The rows are grouped in 4 ways, from coarse to fine. Each group lies inside one group of the grouping before and may be the whole of it. The rows also spread widely along 13 directions, which tell nothing about the answers.
In the rows, 128 means zero.
Some rows, each with its group in each grouping after it:
[144 135 150 120 169 122 112  94 199 124 112 166 145 106 110 165  83 106
 157 174 166 111 206 169  93 121 143 111 129 111 165 135 137 191  94]	q325 q663 mefe gevek
[168 180 151 127 154 104 142 152 172 151 142 133 157 142 125 181 100  91
 188 184 137 136 160 164 130 110 153 110 126  93 154 173 121 111  80]	q88 q9 savi Sinor
[128  88 112  96  67  63 111 146 115 120 142 118 143 164 105 157  97  92
 106 126  97  94 144 155 172 143 135 118 207 121 113 133 144 154 164]	q88 q733 kapel tuli
[ 80 107 134 107 163 143 132 151 138 106  90 110 132 111  95 128 122 115
 133 154 145 156 161 156  99 164 127  84  74 135 129 139 115 130  84]	q88 q733 rel dega
[115 131 132 162 132 172  92 159 128 129 136  95 112  97  74  87 135 133
 139 138 138 133 120 130  99 126 151 141 138  93 125 122 114 127 112]	q325 q309 kek gosi
[ 61 119 121 129  91 147  96 136 130 117  96  86 118 134  73 104 180 162
  79 119 143 144 102 136 140 135 137 106 122 124  82 139 130  95 150]	q325 q431 dev Mev
[138 170 159 164 169 138 143  98 131 119 116 106 178  98 135 132 112 116
 119 132  87 132 129 103 154 148 110 148 132 170 109 162 112 112 162]	q88 q372 von vipal
[164 101 125 123 145 109 146 124 110 120 145 134 106 140 131 134  98 126
 136 114  89 147 141 105 125 134  98 150 146 139 145 123 122 153 143]	q88 q955 zepe rezo
[119 188  96  91 126 136 176 167 109 124 128 120 103 186 102 130 127 161
 131 114  91 164 150 103 157 122  48 137  97 159 113 130 141 106 156]	q88 q955 zuv pimip
[158 155 113 157 138 170 166 104 167  98 138 153 113 103 127 120  79 103
 130 116 108 162 147 137  88 135 127 128  71 103 140 132  96 142 118]	q325 q139 roval Tinu
[132 100 131 105  72  73  74 151 112 150 138 146 139 151 124 143 109 127
 119 124 132  87 117 140 146 124 150 133 222 112 127 126 156 182 142]	q88 q372 Nafos Vozuz
[ 94 118 115 125 129 168 165 114  91  87 129  95 128 107 123  83 108 107
 112 112  99 139 101 101 110 171 105 125  96 179  82 118 124 125 154]	q88 q733 rel sas
[113  97 100 101 143  71 139 185 113  64 125  69 139 185  92 154 173  91
 132 139 102 123 161 148 149 168 103 117 159 132 154 155 115  87 114]	q325 q139 Fozon Pavo
[136  88 138 134 153 101 145 137 114 143 129 112 118 150 118 152 117 143
 128 142  95 167 129 110 153 137 127 119 154 136 125 155 111  98 136]	q325 q139 Fozon rupu
[ 63 109 134  95 119 128  79 174  97 135  94 113 156 104  80  98  95 135
 108 138 132  98 158 150 146 165 118 114 166 158 107 123 146 177 122]	q88 q9 Zamul Lefim
[141 200 120 115 135 118 144 143 140  96 149 142 156 155 142 149 118  79
 161 142 138 104 152 123 111 131 104 136 139 131 151 132 138 164 117]	q88 q733 Vip gipu
[102 180 144 113 121 137 106 127 124 141 112 119 153 133 119 120 141 146
 137 143 150 103 107 123 135 120 125 133 136 157  96 140 162 132 138]	q88 q372 pinor Netu
[127  63 110 148 102 131  96 232  30 156 150  68 123  95  80  50  72 119
 135 106  42 115  91 131 152 177 145 153 187 121 110 129 106  99 116]	q88 q955 zuv tapeg
[150 143 118 116  98 112 120  94 154 116 126 142 134 132 113 143  92 116
 115 117 113 104 155 155 144 121 124 142 142 127 120 128 144 163 164]	q88 q733 Vip bezeg
[111 153 119 105 119 124 120 152  80 131 147 176 132 156 164 108 105 140
 132 115 140  98 105  76 105 141  88 146 184 171 131 109 159 205 140]	q325 q309 kek sati
[128 171 114  61 137 119 145 169  84 151 136 143 136 163 136 115  83 141
 189 150 129  94 129 123 131 129  85 139 138 186 121 126 180 150 110]	q88 q9 savi Loz
[164 189 127 130 155 136 173 124 156  98 143 124 156 125 147 141 111  67
 185 153 126 120 128 149  95 137 135 123  77 127 143 155 121 109  90]	q88 q372 pinor raf
[127 123 178 143 189 151 117  97 125 164  97 161 141  75 153 116  81 156
 140 145 138 149 119 109  99 141 135 125 105 164 128 145 127 164 104]	q88 q955 zepe mezuz
[128 124 110 106 183 122 143 159  70  59 153  73 126 154 122 102 163  97
 175 128 112 105 130  83  97 159  74 168 153 179 155 107 136 135 121]	q88 q733 Vip gipu
[ 97 149 152 134  94 150  58 111 134 164 101 116 147  86  73  98 100 162
  97 135 134  93 137 146 162 114 140 146 173 135  79 125 161 167 168]	q88 q955 zepe mezuz
[145 104 109 113 129 135 149 161 119 140 128 103  70 153  90 120 134 159
 153 124 106 181 116 142 118 118 125 123  76 106 127 138 118  74 107]	q88 q955 zuv pimip
[157 116 127 100 132 123 148 130 166 162 111 134  95 137  98 151  92 145
 168 158 130 162 144 188 120 108 154  99  62 101 127 154 134  93  89]	q88 q955 zuv pimip
[139 136 140 107 163 123 100 121 140 136 113 118 116 135  98 135 135 157
 165 149 147 118 152 138 119 106 120 149 130 137 143 126 152 142 118]	q88 q733 Vip bezeg
[121 112 135 113 132 129 104 107 155 143  85 165  96 125  99 142 116 192
  93 105 130 165 166 133 130 116 102 129 108 127 136 121 130 176 149]	q88 q372 von vipal
[159 145 116  99 103 101 123 127 159 149 103 143 124 149 130 148 119 137
 158 130 139 116 102 201 123 118 169 111  66 110 130 175 144  82  92]	q88 q733 kapel tuli
[130  78 183 175 150 165  75  45 114 148 108 112 132  39 132  75 110 154
 111 124 136 116  66 109  98 135 179 158 141 158  90 130 133 152 150]	q88 q955 zepe mezuz
[112  91 102  99  89 133 175 125  90 117 171 124  98 160 120 115  86 112
 121 131 105 136 111  90 128 139 105 115 167 157  79  97 147 158 177]	q325 q309 kek sati
[141 130 131 112 107 120  98 104 120 138 113 108 135 122 117 105 132 149
 139 124 128  83  87 151 135 122 147 153 135 155  98 142 163 112 145]	q88 q372 von vipal
[122 128 130 150 128 131  87 142 132 105 101 129 139 101 125 112 140 119
 111  99 132 124 112 152  96 156 150 132 104 108 153 149 104 137 101]	q88 q733 kapel tuli
[152  56 118 122 115  99 122  83 117  96 123 105 106 128 117 126 128 128
 104  96  92 124 113 138 128 144 134 150 138 143 119 130 126 125 167]	q88 q733 rel dega
[127 157 172 181 132 155  94 100 192 171 100 141 168  66 115 135  92 119
 128 165 155 129 120 176 114 124 210  95 104  89 110 182 111 108  96]	q325 q663 mefe gevek
[124  66  96  95  93  99 157 100  85 105 110 154 140 127 163 104  62 119
  88  87  76  96  94 145 139 191 118 120 124 200  91 141 142 143 166]	q325 q309 kek sati
[154 155 143 146 145 149 124 116 152 149 139  70 115 119  54 130 120 147
 147 152  97 148 160 134 167  91 124 159 139 115 104 137 126  91 163]	q88 q9 Zamul Lefim
[121 102 163 166 130 148 114 144 108 185 137 133 128  87 101 121  58 145
 109 135  86 172 133  93 153 130 142 123 176 114 102 125 102 160 152]	q88 q372 pinor raf
[154  83 155 124 185  60 113 126 135 122  98 146 180 123 162 169  98 105
 148 154 117 102 150 161 130 169 151 117 160 153 172 182 120 136  85]	q325 q139 roval Tinu
[138 172 133 141 103 138 126 145 112 195 150 137 126 143 121 119  91 160
 144 138 111 128  92 103 155 102 139 137 164 130  91 149 146 104 150]	q325 q663 mefe gevek

New rows, each followed by its group in each grouping:
[159 187  97 129 103  66 112 218 116 139 135 162 137 204 140 162 147 147
 125  91  94 125 130 130 164 128  94 151 171 100 178 173 115 112 123]	q325 q309 kek gosi
[138 145 116 143 100 103 101 157 130 115 119  76 146 140  88 132 153 115
 117 113  91 114 118 165 167 137 144 142 138 105 121 168 115  67 142]	q88 q733 kapel tuli
[126 128 148  64 111 133 165  17 175 139 140 130 103 156 103 169  98 143
 146 187 172 128 153 126 137  71 120 110 137 170  59 101 200 172 194]	q88 q9 savi Loz
[ 82 108 167 115 179 100  95 141 121 118  67 129 185 103 135 140 126 123
 116 153 146 115 150 146 124 180 129 100 136 173 140 165 128 154  93]	q88 q955 zuv pimip
[155 151 118  76  85 106 116  92 184 125 134 165 114 155 115 158 107 114
 155 146 178  92 153 186 103  90 147 122 125 103 134 120 173 183 120]	q88 q9 Zamul Lefim
[114 220 152 110 118 148 103  93 147 130 112 129 206  95 141 107 101  95
 162 170 171  35 106 161 119 130 151 134 134 176  85 148 187 154 123]	q88 q372 von vipal
[146 101 126 134 107 130 112  97 153 102 119 134 138  88 132 114  97  80
 137 126 142 100 108 188  81 151 190 115  94 105 130 141 123 142  96]	q88 q733 Vip gipu
[135 134 164 126 151 122  86 101 109 141 147 146 126 129 141 126 133 150
 143 135 161 108 119  70 104 103 113 169 209 153 140 104 157 213 149]	q88 q9 Zamul Lefim
[149  99 148 135 171 121 139  97 143  93 124 104 134 112 130 139 141 100
 150 145 131 136 125 132  94 144 143 126 112 136 142 142 114 123 111]	q88 q372 von vipal
[170 208 165 145 130 145 160  34 231 155 148 187 101 154 137 211 117 143
 133 157 171 194 158 103 113  45 132 115 100  82 125 133 132 168 167]	q88 q733 kapel tuli
[101 121 130 122 164 149 110 161 132 122  93 166 105 113 121 120 121 151
 127 115 154 171 151 129  73 149 114 110  76 113 170 122 105 177  74]	q88 q733 Vip bezeg
[ 83  73 138 135  91 145  68 101 119 127 105 100 140  78  87  79 113 133
  92 129 139  88  99 154 124 151 174 122 166 136  80 123 145 150 146]	q325 q431 dev Mev
[128 195 127 161 132 191 198 113 168  94 161 149  89 137 136 144 136 105
 119 118 142 230 126  78  71 112 105 103  51  86 129 121  80 140 128]	q88 q9 savi Sinor
[128 183 115 107 136 152 173 139 125  94 162 130 137 137 127 120  92  77
 161 143 129 123 152 110 100 137  91 129 122 146 126 111 136 171 124]	q88 q9 Zamul Lefim
[102 149 124  88 158 142 214 112 119  89 150 122 110 174 141 149 134 108
 142 148 137 181 136  70 105 135  69  99  95 179 106 115 135 141 145]	q88 q9 Zamul Lefim
[110 143 124 153 147 152  97 207  97 160 116 103 103 133  80  96 148 189
 130 116 106 164 117 108 139 128 111 147 131 113 134 143 107  91 116]	q325 q309 kek gosi
[174  89 126 100 111 110 128  45 145 111 138 171  95 130 155 133 101 131
 132 105 146 110 113 135  83 111 137 151 129 142 135 107 156 197 150]	q88 q9 Zamul Lefim
[109  82 105 154 124 122 124 193  83 104 113  97 116 133 122  98 155 133
 101  87  88 166  79 126 119 181 139 117 109 117 136 164  79  68 100]	q325 q139 roval Tinu
[154 142 137 123 144 100  93 135 126 159  92 144 136 133 136 135 126 171
 141 112 118 118 108 155 137 127 138 147 108 138 148 171 135 104 110]	q88 q733 kapel tuli
[ 89 108 100 100 137 141 113 200  49 103 125  86  98 149 111  69 172 149
 149 103 128 127  79 101  90 160 100 144 116 158 130 116 135 110  98]	q88 q733 rel dega
[157  51 149 121 133  96 108 108 108 190 107 122 109 117 116 133  81 176
 133 129  89 141 101 148 161 126 164 131 138 143 106 156 135  98 141]	q88 q733 kapel tuli
[128 188 144  87 190 114 128 135 142 146  84 144 144 152 127 152 134 176
 163 149 146 130 163 137 137 119  83 136  92 177 149 161 154 125 105]	q88 q9 Zamul Lefim
[113 119 167 130 141 147 151  77 136 126 139 137 142 105 154 134  99  94
 139 168 163 139 103 104  86 135 155  96 129 149  96 127 139 168 125]	q88 q955 zuv pimip
[131 112 129 117 125 104 139  97 138  73 145 111 117 160 120 156 159 100
 114 128 134 136 144 104 113 127 104 134 163 132 134 115 133 164 162]	q88 q955 zuv pimip
[128 159 139 139 136 162 186 141 153 154 134 169 137 103 126 146  29 101
 130 149  97 189 166 125 126 143 120  83  86 114 113 137  97 157 117]	q88 q372 von vipal
[117 165 117 102 144 130 150 144 102 139 120 162 137 151 156 117 102 146
 148 126 128 119 112 106 114 145  96 124 113 180 124 145 150 134 117]	q325 q663 mefe gevek
[ 88 145 140 108 144 145 155 159 111 137 124 104 154 120 107 121  89 107
 144 166 122 141 139 126 139 154 119  95 121 160  92 142 131 123 116]	q88 q9 Zamul Lefim
[129 164 133 127 126 143 143 119 146 123 142 132 134 130 122 138 104 102
 147 149 137 134 135 125 114 121 132 119 122 121 117 128 133 147 129]	q88 q733 Vip gipu
[ 99 145 105 108 122 130 108 180  92 141 100 127 120 152 101 101 123 186
 112 103 102 130 129 121 156 141  86 143 134 158 118 139 140 119 137]	q325 q139 roval Tinu
[148 159 125 148  90 127 103 105 130 138 133 157 134 127 148 115 113 140
 114 103 128 103  85 126 123 119 149 153 153 123 119 145 139 145 148]	q325 q139 Fozon rupu
[151 151 137 148 151 168 100  80 180 126  81 142 109  77  97 111 121 172
 122 104 130 145 145 166 101 114 135 153  47 114 140 137 118 134 123]	q88 q372 pinor raf
[131 118 111  97  77 127 146 107 163 127 123 134 108 138  97 140  95 119
 121 133 128 135 138 174 130 119 143  99  97 110  95 127 143 134 142]	q88 q372 von vipal
[111  75 137 104 139 122  93 115 113 130  88  66 116 116  74 103 151 166
 133 141 125 114 115 162 140 134 143 137 121 160  96 142 153  86 134]	q88 q955 zuv pimip
[124 150 121  82  98 111 112 113 161 149  88 110 113 159  84 142 151 173
 135 143 147 119 125 189 157  98 137 117  85 132  94 160 171  79 134]	q88 q955 zepe mezuz
[107  93 150 117 172 153 112 105  86 149  88 106 118  91 117  80 117 189
 128 119 118 136  95 112 122 147 118 147 100 199  98 135 142 118 135]	q88 q9 Zamul Lefim
[178 110 152 123 160 120  85 105 141 175 119 173  79 123 126 133 112 195
 160 124 148 144 133 124  96  85 130 164 132 112 169 121 145 177 110]	q88 q955 zepe mezuz
[ 75 117 150 112 169 131 126 155 116 121 115 101 157 125 107 128 129 113
 146 183 152 123 143 120 120 158 125  96 152 162 113 139 137 137 106]	q325 q309 kek sati
[ 49  85 186 134 148 115  73 170  79 164  98 122 179  93 130 119 113 129
 104 164 152 126 109  99 135 175 152  88 202 159 104 147 128 173 105]	q88 q955 zepe mezuz
[104 149 135  98 157 174 142  69 150 120 112 137 123 108 114 106 101 140
 153 161 169 109 142 126  87 123 116 120  93 180  97 113 171 162 132]	q325 q663 mefe gevek
[114 135 144 160  47 117 110 125 158 171 141 170 138 134 135 159  93 116
  80 133 142 152  96 135 143 116 190  82 174  67  94 156 114 150 145]	q325 q139 Fozon rupu
[110 132 127 139 132 174 117 100 145 137 103 175  92 104 124 103 111 176
 104 101 151 161 121 113  78 125 123 123  80 128 127 119 124 168 126]	q325 q663 mefe gevek
[123 137 133  92 137 113 118 104 134 107 102 144 141 132 150 127 137 123
 145 135 166  97 112 151  92 142 129 122 101 161 133 143 160 152 102]	q88 q955 zepe mezuz
[155 183 139 136 151 123 147 142 146 136 150 136 125 159 114 166 121 134
 142 138 107 162 169  88 146 101  83 146 156 118 146 130 119 150 152]	q88 q372 von vipal
[ 87 144 127 123  78 146 122 182  96 172 129 120 124 136 103 105 102 144
 115 132 120 149  91 124 147 133 139 101 137 120  78 140 134 113 130]	q88 q955 zuv pimip
[164 188  93 121  67 138 144 123 194 142 146 186  71 178 122 155 133 146
 139 110 164 160 116 157  88  75 147 112  70  53 142 139 132 123 113]	q325 q663 mefe gevek
[124 137 107 111 125 114 122 128  96  97 126 141 141 144 149 104 126 129
 123  98 115  90 109 111 117 156  95 154 154 172 135 128 147 157 140]	q325 q431 dev Mev
[125 109 144 146 133 145 129  83  84 139 126 132 142  99 167  85 102 145
 117 115 112 107  51  91 116 153 141 147 144 193  83 141 142 130 162]	q325 q309 kek sati
